The same things were measured in two ways. Each way mixes the same 12 hidden numbers, adds some noise and spreads widely along 8 directions of its own, which tell nothing about the thing.
Some things both ways: the first way, then the second way.
[ 10,  21, -23,   1,  -2,  10, -20,   2, -33,  18,  -3,  14, -12,  10,   0,
  12,  27,  23,  16,  14,  29,  -8, -10, -27,  -9, -10]
[-26,   2,   0, -11, -20,  13,  11, -33,  17,  16,   1,  48,  44, -36,  17,
  -1,   4,   6,   7,   8,  -3,   9, -23]

[-35,  -8,   5,  10, -15,   2, -21,  25,  20,  -2,   4, -12,  12,  10, -28,
 -53,  13,   7,   7,  -7,  -3,   4,   8,   5,  22,  29]
[ 40,  16, -45, -45, -34, -74, -24, -53,  10,  25,  19,  15, -36, -17, -10,
  -7,   1,  55, -51, -19,  29, -45,  34]

[-22,  36,  11, -23,  34,  36,  -8, -42, -20, -41,  23,  26, -33,  -9,   4,
  -6,  -8,   1, -22, -10, -13,  -5,  51,  30,  14, -46]
[ 37,  35,  17, -31, -20, -35, -25,  26,  -1,   5,   0, -26,   6, -16,  -6,
 -21,  -3,  52, -14, -41,   3, -21,  -2]

[ -5,   4, -10,  35,   6, -12, -11,  -4, -24,  43,  -8,   6,  -8,  12,  -5,
   6,  23,  -5,   4,   7,  16, -11,   0, -30, -20,   1]
[ 40,   8,  -4, -13,  -1, -16,  22,  -3,  13,  -6,   2, -11,   7,  -8,   8,
  -3, -46,   5, -10, -14,  29, -24, -25]

[  2,   7,  -2,  26,  -6, -22,  13,   1,   3,  21, -14, -14,  10,  -5, -20,
  12,  11,  10, -27, -18,  34,  26,  23,   0,  -6, -16]
[-13,  -8,  51,  -7, -11,  26, -14, -22,   8, -11,   6,  33,  39,   2, -29,
   6,  10, -43,   6, -15, -11,  -5,  22]

[-54, -25,  21,  53,   4, -42, -10,  30,  43,  48,  -6, -20,  14,   5,  -8,
  -3,  16, -15, -67, -26,  15,  31,  69,  13,   3, -12]
[ 16, -15, -11,  15, -24,  13,  -3,   0, -17,  12, -14, -20,  16, -29, -18,
 -26,  45,  -2,   5, -40,  16,   4, -30]

[-14,   1, -22,  -6,  -1,   8, -28,  16,  -3, -20,   8,  42, -40,   5,  24,
 -50,  12,  -1,  -7,   5,  20,   8,  28,   1,   2, -25]
[-11, -29,  15,  45,  -6,  43,  -6,   3,  -3, -13,  -8,  13,  35,  -4, -20,
  -6,   9, -42,  28,  -9, -23,  22,   1]

[ 11,  31,   8, -15,   9,  33,   9,  -8, -23,  49,  41, -42,  31,  -2, -13,
  54,  21,  -7,  11,   9,  14, -10,  16,  17,  -7, -33]
[ 33,  15, -61, -43, -55, -32,  37, -37,  34, -48,  23, -22,  12, -89,  13,
 -51,  17,  39,   0,  12,  27,   9, -73]

[-13,   4,   2,  21, -38,   4, -29,   3,  26,   1,   9, -25,  23, -10,  -1,
  13,  21,  29,   6, -43,  34,  48,  18,  37,  -1,  16]
[ 28, -15, -35, -14, -27, -61, -32, -20,  34, -27, -30, -16, -38,  -7, -23,
  22, -31,  68,  17,  -9, -12,  61,   6]

[  4, -41,  -5,  36, -45, -51,   2,   0, -12,   8,  12,  59, -23, -18, -19,
   5,   2,  34, -26, -12,   4,  35,   3,   3, -31,  -9]
[-36, -48, -46,  35,  -1,  67, -17, -82, -13,  43, -62,  15,  23, -13,  12,
  -1,  12,   3,   7,  41, -16,   5,  -6]

[ -2, -22,  20,  17,  15,  14,   5,  23, -33,  19,  20, -30,  10,  -9, -20,
  14,   6, -20, -23,  17, -31,  -4,  41,  -3, -14,  -7]
[ 30, -33, -59, -13, -10,  12,  -3, -34,  -7, -10, -17, -31, -25,  38,  -6,
  -3, -30, -17, -22,   9,  12, -32,  27]

[-21,  12,  17,   0, -42,  43,  30, -35,  -3, -45,   5, -24,  10,  -9, -23,
  24,   9,   7,   8, -35,   9,  18,   1,  30,  15,  48]
[ 16,   4, -15,  19,  19, -24,  27,  12,  27, -23, -21,   4, -11, -24,   3,
  14, -29,  -2,  -9,  -3,   1,  30, -37]

[  0,  -7,   6,  35,  24,  19,   9,   2,  -9,   1, -18, -20,   5,   2, -35,
 -11, -11, -19,  -7,   9, -31,  -1,   7,  -6,  -2,  27]
[ -7, -25, -38,  15,  20,  23,   5, -17, -15,   4, -28,   3, -17,  29,   4,
  31, -33,  -9,  10,  33,   6,  -2,  14]

[  8,  15, -22,  17,  19,  10,  12,  -5,  -4,  23,  -8,  10,  -5,   8, -14,
  -5,   3,  -3,   3,  16,  -2,   1,  -8,  -7,  -5,   0]
[  6,   4,   2, -14,  -8, -33,   7,  15,  16,  -8, -12, -33,  -4, -24, -10,
   5, -17,  28,  17, -12,  15,  33, -26]

[ 37, -25, -23,  44, -13, -27,  25,  -1,  12,   7, -34,  54, -23,  -1, -50,
 -10, -33,  14,  -6,  -5,   2,  14, -17,   0, -11,   6]
[-20,  -9,  18, -14, -29,  48,   1,  -9,  -9,  12,   8,   6,  36,  19,  14,
 -16,  19, -28,   5,  -4,  -4, -19,   4]

[ 35,  20, -26,  34,  -9,  30,  48, -21, -40,  -5,  -4, -19,   2, -15, -29,
  37,  20,   5,   8,   2,   0, -17, -28,  -9, -23,  24]
[-38,  -2, -20,  12, -22,  -5,  12,  22,  14,  26, -15, -14,   4, -55,   1,
  12,  14,  46,  17,  21, -11,  56, -25]

[ 20,  25,   6, -28, -19,  13,   7, -42,  -6, -12,  18,  43,  -4,   9, -27,
  46, -37,  49,  42,  12,   9,  12, -35,  44,  -2,  -1]
[ -4,  12,  70, -17, -52,   1, -15,  56,   6,  23, -24, -41,  44, -15, -36,
 -20,   8,  41,  36, -54,   3,  32,  -6]

[ 38,  11, -62,  39,  11, -17,   0, -15,  -5,  40, -16,  47,  -5,  13, -27,
   3,   6,  -7, -16,  45,   9, -41, -47, -30, -37, -18]
[-15, -11,   3,  22,  24,  -7, -11,  -8,  -2,  18,  -3,   7,   1,   5,   5,
   8,  -1,  -7,  -5,  19,   5, -18,   7]

[ -7,  -3,   9,  -9,   1, -13, -35,  41, -26,   8,  -1, -36,  16,  12,   0,
  -4,   8,  12,  15,  32,   3,  14,  37,  -4, -14,   2]
[-49,  -1, -15,   4,  -3,  -8,  13, -24,  -3,  34,  13,  46,   6, -20,  22,
  24,  21, -15,  13,  15,  -4,   3, -14]

[ 16,  21,  -3, -13, -32, -18,   0, -44,  10, -30,  -7,  39,  -1,  11, -34,
  11, -34,  39,  35,   2,  33,   5, -38,  33,  -3,   8]
[-51, -28,  60,  50,  -7,  32,  -8,  50,  26,   4, -22,  -4,   8,  -9, -59,
  11,  -9,  -8,  55,  17, -34,  39,  30]

[-15,  -3, -22,  34,  12,  16,   5,   2,  16,   0, -27,  18, -28,  10, -12,
 -45,  16, -34, -10, -15,   0, -12,  -1, -20,  29,  19]
[ -9,  10,  -9,  -9, -48,  -6, -18, -32, -13,  16,   4,   8,  42, -26,  -7,
 -18,  13,  18,   1,  19,  -5, -16,  20]

[-11,  15,   3,   0, -72, -26, -13,  16,   1,  -2, -11,  56,  -9,  -5, -17,
 -16,   0,  35,  38,  -3,  13,  43,  -8,  25, -18,  22]
[ 38,  16, -21, -75, -22, -11,  16,   0,   8, -28,  35, -20, -27,  22,   1,
 -17,   0, -11, -19, -14,  19, -76,  -3]

[ 13,  -4,  -7,   5,  10,   7,   1, -16,   4, -14, -14,   9,   5,  12, -41,
 -22, -29,  -4,  10,  12, -19, -13,  -4,   6,   8,  18]
[  9,  23,   1,   6,   4, -70,  -1,  15,   4,  31,  -9,  13, -23,   0,   9,
  22, -26,  23, -13, -41,   5,   6,  -9]

[ 32, -17, -26,  50, -54, -23,   7,  25,  -4,  45, -24,  -6,  36,  -5, -60,
   5,  12,   3,  32,  27,  -3,  14, -57, -20, -49,  54]
[ 11, -25,   3,  10,  -6, -17, -15,  35,  15,  14, -29, -18, -10,   8, -37,
  17, -19,  15,  25, -44,  -7,  49,  -3]

[ 21, -11,  24,  -5,  15,  18,  23, -19, -24,  14,  19,  16,  11,   6, -37,
   8, -38,   1,   0,  14, -32,  -4,   4,  10,   0,  -1]
[ -3,  24, -12, -37, -40, -66,   6, -11,  18,   9,   1, -15,  -4, -24,  -3,
   3,   8,  47,  -1,   1,  32, -15, -10]

[-22,  19,   0,  29, -10,  18,  36, -30,  29, -23, -14, -11,  12, -10, -22,
   6,   4,  -7, -45, -34,   8,  29,  13,  27,  12,  18]
[ 59,   5,  -2, -27,  23, -37,  -5,   6,  10, -32,  -9, -26, -31,  38,   0,
  21, -38, -10, -40, -35,  11, -11,   4]

[  3, -44,   0,  30, -53,  -9, -13,   9, -40, -19,   8,  23,  -5,  -8, -29,
   9,   6,  24,  -3,  14, -20,  -5,  -7, -10, -37,  39]
[-25,  -3,  33,  22, -45,  55,  -2,  17,  24,  -5, -22,  12,  60, -49, -15,
 -38,  51,  22,  24,   6, -28,  24, -26]

[ 39,  -5,  -7,   9,   0,  33,  35,  -4, -43, -47,  18,  15, -24, -17, -32,
 -12, -21,  -4,  15,  22, -35, -29, -12,  16, -17,  12]
[  0,   6,   2,  23,  -4,  68,  45, -24, -24, -34,  18,  54,  41, -12,  29,
  -4,  23, -66,  -5,  21,  -1, -19, -27]

[  0, -15,  -9,  41,  14,   1,  13, -11,  -6, -19, -12,  25, -19,   0, -14,
 -25, -14,  -3, -23,  -1, -33,   1,   8,   2,  -4,  24]
[ -4,   7,  71,  32, -20,  47,  -9,  29, -19, -14, -45,  -8,  47,  -5, -38,
   5,  15,  -3,  39, -14, -13,  33,   3]

[-24,  12,  35,  14, -42,  -6, -12, -15,  19,  -2,   7, -16,  20,   3, -34,
  45, -11,  14,  31,  -9,  21,  16, -15,  47,  -9,  31]
[-13,  12,   0, -22, -18, -39, -23, -35, -14,  42,  20,  41,  16, -16,   6,
   9,  17,  54,  16,  17,  23, -21,  -3]

[-29,   6,  35, -18,  12,  28, -16,  12,  -3, -23,  -5, -30,  12,  16, -12,
  19, -12,   2, -19,   8,  -2,   8,  39,  15,  24,   6]
[ 17, -33, -58,  -6, -11,  79,  49, -15,   0,  -3, -16,  15,   7,  43,  44,
  -3, -21, -62, -20, -15,  -9, -15, -34]

[-26,  12,  38,   0,  18,   2, -23,  20, -36,  20,  30, -12,   4,  -5,  -5,
  24,   6,   7, -17,  21, -22,   2,  49,  16, -16, -30]
[ 19, -14, -13,  -6,  11,   9,   7,   1,  -9, -29, -13,  -7, -19,  25, -34,
  10, -12, -22,   8,  12,  28, -16,  18]

[-15,  -9,  -7, -13, -14,   9,  -9,  23, -30,   0,  28,  13,  -2,   4,  37,
   0,  25,  10, -43,  14,   3,  13,  62,   2, -14, -21]
[ 28,  -9, -23,  -9,   6, -17,  32, -43,  43, -67, -15,  -3, -24, -20,  20,
  -3,  -3, -25, -19,  -6,  -1,  17, -64]

Other things, the second way, with their names:
(449): [ 33,  -2,  -3,  -9,  19, -22, -17, -55, -20,  10, -15,  29, -19,  37,  17,
  15, -32, -21, -36, -41,   0, -12,  17]
(394): [-15,   5, -49, -23, -31,  -8,  -6, -26, -27,  21,  27,   7,   5, -13,  23,
 -11,  45,  -2,  -9,   5,   1, -32,  -1]
(418): [ -9,  13,   2,   2, -19,  -6, -23, -45, -10,  16,  11,  43,  34, -22,  14,
  -1, -14,  17,   0,  19, -22, -24,  21]
(131): [-34,  -4,  17, -47, -39, -31, -24, -45,  34, -18,   8, -25,  -4, -11,  -1,
 -17,  -2,  31,  23,  35, -21,   1,  12]
(295): [-33,   2, -12,  46,  26,  13,  15, -18, -44,  38, -16,  45,   5, -27, -14,
   6,  18, -33,  14,   8,  20, -29,  -2]
(91): [  1,   5,  23, -15, -30, -17, -38,  -8, -19,  33,  -3, -36,  21, -13, -21,
 -16,  19,  45, -11,  -3,  15,  -4,  37]
(186): [  6, -11, -19,  19,  -8,  45,  27,   4, -11,  -2,  11,  47,  26,   2,  13,
  14,  17, -43,  -1, -15, -11,   3, -23]
(7): [-20,  -5,  -5,  -8,  12, -44,  11, -26,  26,  -1,   6,  -2, -23, -12,   7,
  15,   6, -21, -21,  10,   5,   8, -15]
(78): [-27,  -4, -41,  16,  -2,   1,  27,  10,   9,  -9,   3, -13,  10, -54,  17,
  -5,  28,  15,  18,  41,   9,  35, -49]
(289): [-53,   0, -43,  16,   5, -12,  22,  29,  -3,  36,  35,  33,  17, -33,   9,
  -7,  46, -28,  -2,  26,  23, -28,  -8]
(387): [  2, -37, -15,   0,  -2,  18,  10, -49,  16,  14, -20, -16, -12,  -6,   7,
 -12, -14, -22,  -7, -21,   1,   4, -25]
(239): [ 41, -14, -12, -57, -55,  18,  -8,  -5,  10,  25, -11, -28, -18,  28,  -7,
  -7, -18,  52,   3, -40,   1, -23,   1]
(433): [-18,  -4,  10,  -3, -17, -23,   1,  10,  12,  24,  13, -11,   7,  -2,  -1,
  10, -20,   7,   8,   8,  -4,  15,   4]
(350): [ 30, -33, -45,  22,  15,  31,   8,   7,  -3,  28,  -5,  13,  11, -16,  12,
 -12,   1, -19, -27, -54,   9,  27, -29]
(259): [ -4,  -4,  21, -10, -54,  30,  -5,  38,   9,   6,  -1, -29,  37, -16, -26,
 -27,  39,  18,  30, -19,  -6,  -1, -12]
(326): [-13,  -2, -27,   9,   2,   9,  24, -15,  -7,  13,  21,  13,  24, -23,  21,
 -19,  31, -26, -22,  23,  32, -40, -22]
(313): [ -6,   1,  -4, -14, -23, -43,  17,  31,  46,  -3,  14, -23, -28, -36, -26,
  11,  -7,  31,  15,   0,  12,  18, -11]
(430): [  3,   5,  -4, -38,  -1, -56,  -2, -14,  41, -53,  10, -36, -20, -24, -27,
  -4, -14,  14, -10,  41,  35,   2,  10]
(64): [ 22,  12,  21,  -6,  -9,  -2,   9,  -9,   4,   2,   2, -17,  11, -17,   1,
 -13, -18,   3, -15, -12,  10, -20, -11]
(74): [-19,  29,   1,  -5, -51,  16,   5,  -8, -29,   1,   1,   5,  72, -52,  27,
 -34,  59,  15,  29,  -6, -11,  13, -58]
(441): [-11,   0, -16,  -3,   8,  -8,   0,  20,   6,  -7,  21,  11,   9, -14,  -3,
 -12,  11,   1,   8,  26,  15, -20,  -4]
(437): [ 11, -16, -38,  -6, -39,  27,  21, -21,   4,  18, -25, -26,  16, -32,  17,
 -28,  33,  26,  -5, -13,  15,  16, -56]
(366): [ 39, -20,  -6, -19,  12,  50,   4, -37,  -1,   2,  -4,  23,  12,  12,   2,
 -26, -16, -42, -27, -43,   2, -42, -11]
(439): [-14, -29,  -9,  14,   1,   4,  -4,  -4,   2,  54, -17,   7, -28,  34,  -9,
  37, -44,  10,  24,   4,   0, -14,  22]
(216): [  5,   2, -38,  30,  -4, -12,   6,   2,  -8,  17,  -6,  -3,   4, -41,  36,
   6,   3,  40,  22,  -5, -11,  36, -58]
(410): [  0, -42, -13,  32,  23,   8,  -2,  14,  22,  22, -45, -49, -22,  28, -10,
  16, -51,  -5, -23,  14,   5,  23,  26]
(508): [ 32,   8,  28, -42, -50,  -1, -11,   2,   8, -23,  16,  -2,  20,  -1, -27,
 -29,   3,  16,   4, -32,  -3,  -2,   5]
(222): [-16,  -8, -11,  32,   0,  18,   4, -52, -34,   5, -15,  23,  24,  -7,   0,
 -12,   7, -43, -16,  31,   1, -14,  20]
(139): [ -3, -14,  -6,   2,   7, -26, -15,   1,   6,  19,  13,  -6,  -9,  20,  -8,
  11, -15,  -7, -26,  11,  24, -29,  52]
(279): [ -3, -20, -52,  22,   5, -14,   4,   7,  26,  16, -33, -17, -32, -17,  20,
  10, -13,  32,   3,  -3, -24,  39, -45]
(156): [ 33, -14,  11,  -3,  -2,  17,   8, -24,  19, -53, -20, -22,  13,  22,  -4,
  -2, -33, -35, -13,   3,  -7,   6, -11]
(294): [-16,  17,  -9,   8,  -5, -36,  19,  11,  13, -27, -20, -23,  -8, -19,  -4,
  -8, -11, -16, -10,  20, -14,  23, -11]
(192): [ 36,  13,   0, -40, -17, -28, -15,   2, -19,  27,  10, -20,  -8,  15,  15,
  -2,   3,  28, -24, -47,   5,   2, -12]
(49): [ 10,  10,   7,  -1, -21,  -3,  -8, -23, -11,  14, -15, -10,  16, -11,  -4,
   3,  -6,  13,  -9,  -6,  -1, -12,   5]
(128): [-28,  -5, -62,   3,  14, -34,  22,  18,   3,   5,  33, -11, -20,   4,  34,
  36,  10,  -4, -17,  61,  36,   5,   7]
(104): [ -7, -16,   8,  29,  19,  -6,  -1,  25,  -1, -24,  11,  -4,  24,   4, -14,
   3, -16, -35,  21,  24,   2,  24,   3]
(120): [  9, -10,  21,   1, -28,  -9, -14,  -5,  27, -10,  -6, -15,  25, -41, -31,
 -13,  11,  24,   2, -15,   2,  48,  -4]
(297): [-75, -31, -37,  53,  13, -39, -27,  10, -19,  91,  -5,  14, -15, -23, -13,
  27,  55,  23,   5,  24,  24,  19,  32]
(403): [ -7, -11, -45, -14,  19, -19,   0, -31,  -9,   2,  29,  10,  -8,  19,  36,
  13,   3, -15, -16,  36,  24, -23,   1]
(506): [-33, -15, -32,   0, -13,  -8,  -5,   8,   5,  30,  11, -10,  -7, -17,  -1,
   2,  23,   3,   2,  15,  -4,   5,   2]
(153): [ 27, -28,   2,  51,  20,  37,  11, -17,   4, -14, -41, -22,   4,  -8, -16,
   0, -21, -13,   2,  10,  27, -15, -12]
(41): [-16, -18, -30,  42,  31, -13,  31, -45,   0,  -4, -14,  44,  -1,  -9,  14,
  14,  -6, -65,  -9,   9,   9,   5, -28]
(159): [ 10, -35, -14,   1,  57,  15,  -4, -47,  33, -33, -18,  15, -49,  25,  -3,
  25, -44, -17,  -6,  31,  -3, -21,   6]

Some of these things the first way, each followed by its name:
[ 28, -21,   2,  13, -24,   0,  33,  -3, -17,  16,  13,   3,   8, -10, -39,
  33,  -8,  -4,  -9,  -2,   0,  -3,  11,  12, -15,  -6] | (41)
[-53, -11,  40,  20,  19, -13, -12,  -3,   7,  18,  11, -22,   0,   2,  -4,
  28,   9,  -7, -63, -27,  18,  12,  78,  14,  11, -34] | (326)
[  8, -13, -16,  12, -25, -18, -19, -12,  -4, -50,  20,  84, -71, -25,  16,
 -55, -16,  32,  20, -32,  10,  40,  28,  40, -13, -25] | (216)
[ -9, -29, -10,  26,  -7, -23,  -9,  -8,  -7,   2,   3,  11,   0,   8, -21,
  11,   6,  25, -26,  16,   4,   4, -12, -15, -14,  10] | (410)
[  2,  12,   8,  16, -31, -13,   1,  -3, -31,  -7,   2,  71, -44,  -3,   4,
   6,  -6,  48,  13, -14,  21,  18,   8,  17, -19,  -8] | (239)
[-14,  53, -17, -19,  27,  27, -38,  11,   1,  18,   4, -17,  11,  28,   7,
  17,  23,   1,   9,  41,  22, -34,   0,   4,   8, -20] | (508)
[ 11,  21,  -9,   7,  22,  -6,  26, -43, -20,  -1,  14,  30, -24,  -1,  -8,
  19,  -8,  10, -18,   2,  15, -20,   9,  10,  -6, -39] | (64)
[-14,  14, -10,  -4, -51,  -9, -22,  13,   6, -12,  29,   5,  -5, -22, -22,
  11,  27,  52,  20,  -9,  42,  35,  -8,  33, -16, -18] | (350)
[  5, -27,  15,  12, -15, -23,  18, -17, -22, -36,  22,  51, -39, -20, -15,
 -26, -25,  20,  -5, -17, -18,  23,  21,  23,  -6,  -8] | (49)
[-18,   5,   3,  14, -22, -15, -12, -31,  33,  -2,   5,  12,  -2,  -2, -19,
  19,  -2,  36,  -9, -43,  52,  34,   7,  33,  10, -14] | (139)
[  4,  12, -22,   5, -23,  -4,   9, -10,  -2,  -1,  27,  31, -17, -10,  -8,
   9,  18,  38,  -3,  -7,  36,  13, -17,  16,  -8, -23] | (120)
[-11, -12,  17,  29,  16,   4,   6,   7, -15,  21, -10,  -9,  11,  11, -20,
   5,  -5, -27, -37,  16, -18,  -9,  28, -13, -13,   6] | (259)
[ 11,  -3,   0,  20,  41,  28,   3,   1, -29, -11,  25,  -1, -24, -15,  -4,
  -3,  -1,   7, -29,   0,  -9,   2,  31,   6, -10, -36] | (128)
[-15,  26, -11,  -1, -30, -33, -35,   9,  27,  26,  -4, -13,  31,   9,  -9,
  27,  19,  23,   2,  12,  44,  25,  -4,  18, -12, -10] | (506)
[-15,  44,  -1, -24,  19,  23,   3, -28, -42, -27,  22,  40, -31,  -2,  24,
  -4,   7,  19, -34,  11,  16,  -4,  41,   7, -10, -54] | (159)
[ -8,   3,  21,  11,  -4,  27,  45, -14,  -7, -20, -13,  -6,  -2,   4, -33,
 -31, -19,  -4,   9, -19,  -1,  14,   4,   4,  19,  38] | (313)
[-29, -14,   0,  10, -37, -15, -34,  25,  15,  -3, -17,  45, -21,   5, -31,
 -60,   3,   5,  13,  -7,   6,  24,  -1,  -7,   8,  15] | (289)
[-13,  -8,  16,  16,  -1, -19,  11,  15, -11,   9,  -9,   4,  -5,  -8, -52,
 -10,  -6,  -2, -21,   8, -10,   9,  27,  -6,  -8, -16] | (366)
[-29,  -5,   3,  32,  42, -23, -15,   4,  11,  26,   9, -28,   5,   4, -11,
  18,  13,  -3, -47,   9,  -2,  -2,  38,   5,  -1, -29] | (91)
[-31, -17,  -1,  10,  10,   0,  -9,  18,  28,  -8,  -3, -19,   1,  16, -25,
 -15,   3, -24, -13,  14, -16, -17,  14,   9,  29,  17] | (222)
[ 29, -15, -22,  16, -30, -10, -12,  -9, -17, -26,  -4,  13, -15, -14, -35,
 -32,  -5,   4,  48,   1,  -3,   4, -25,   1, -19,  22] | (418)
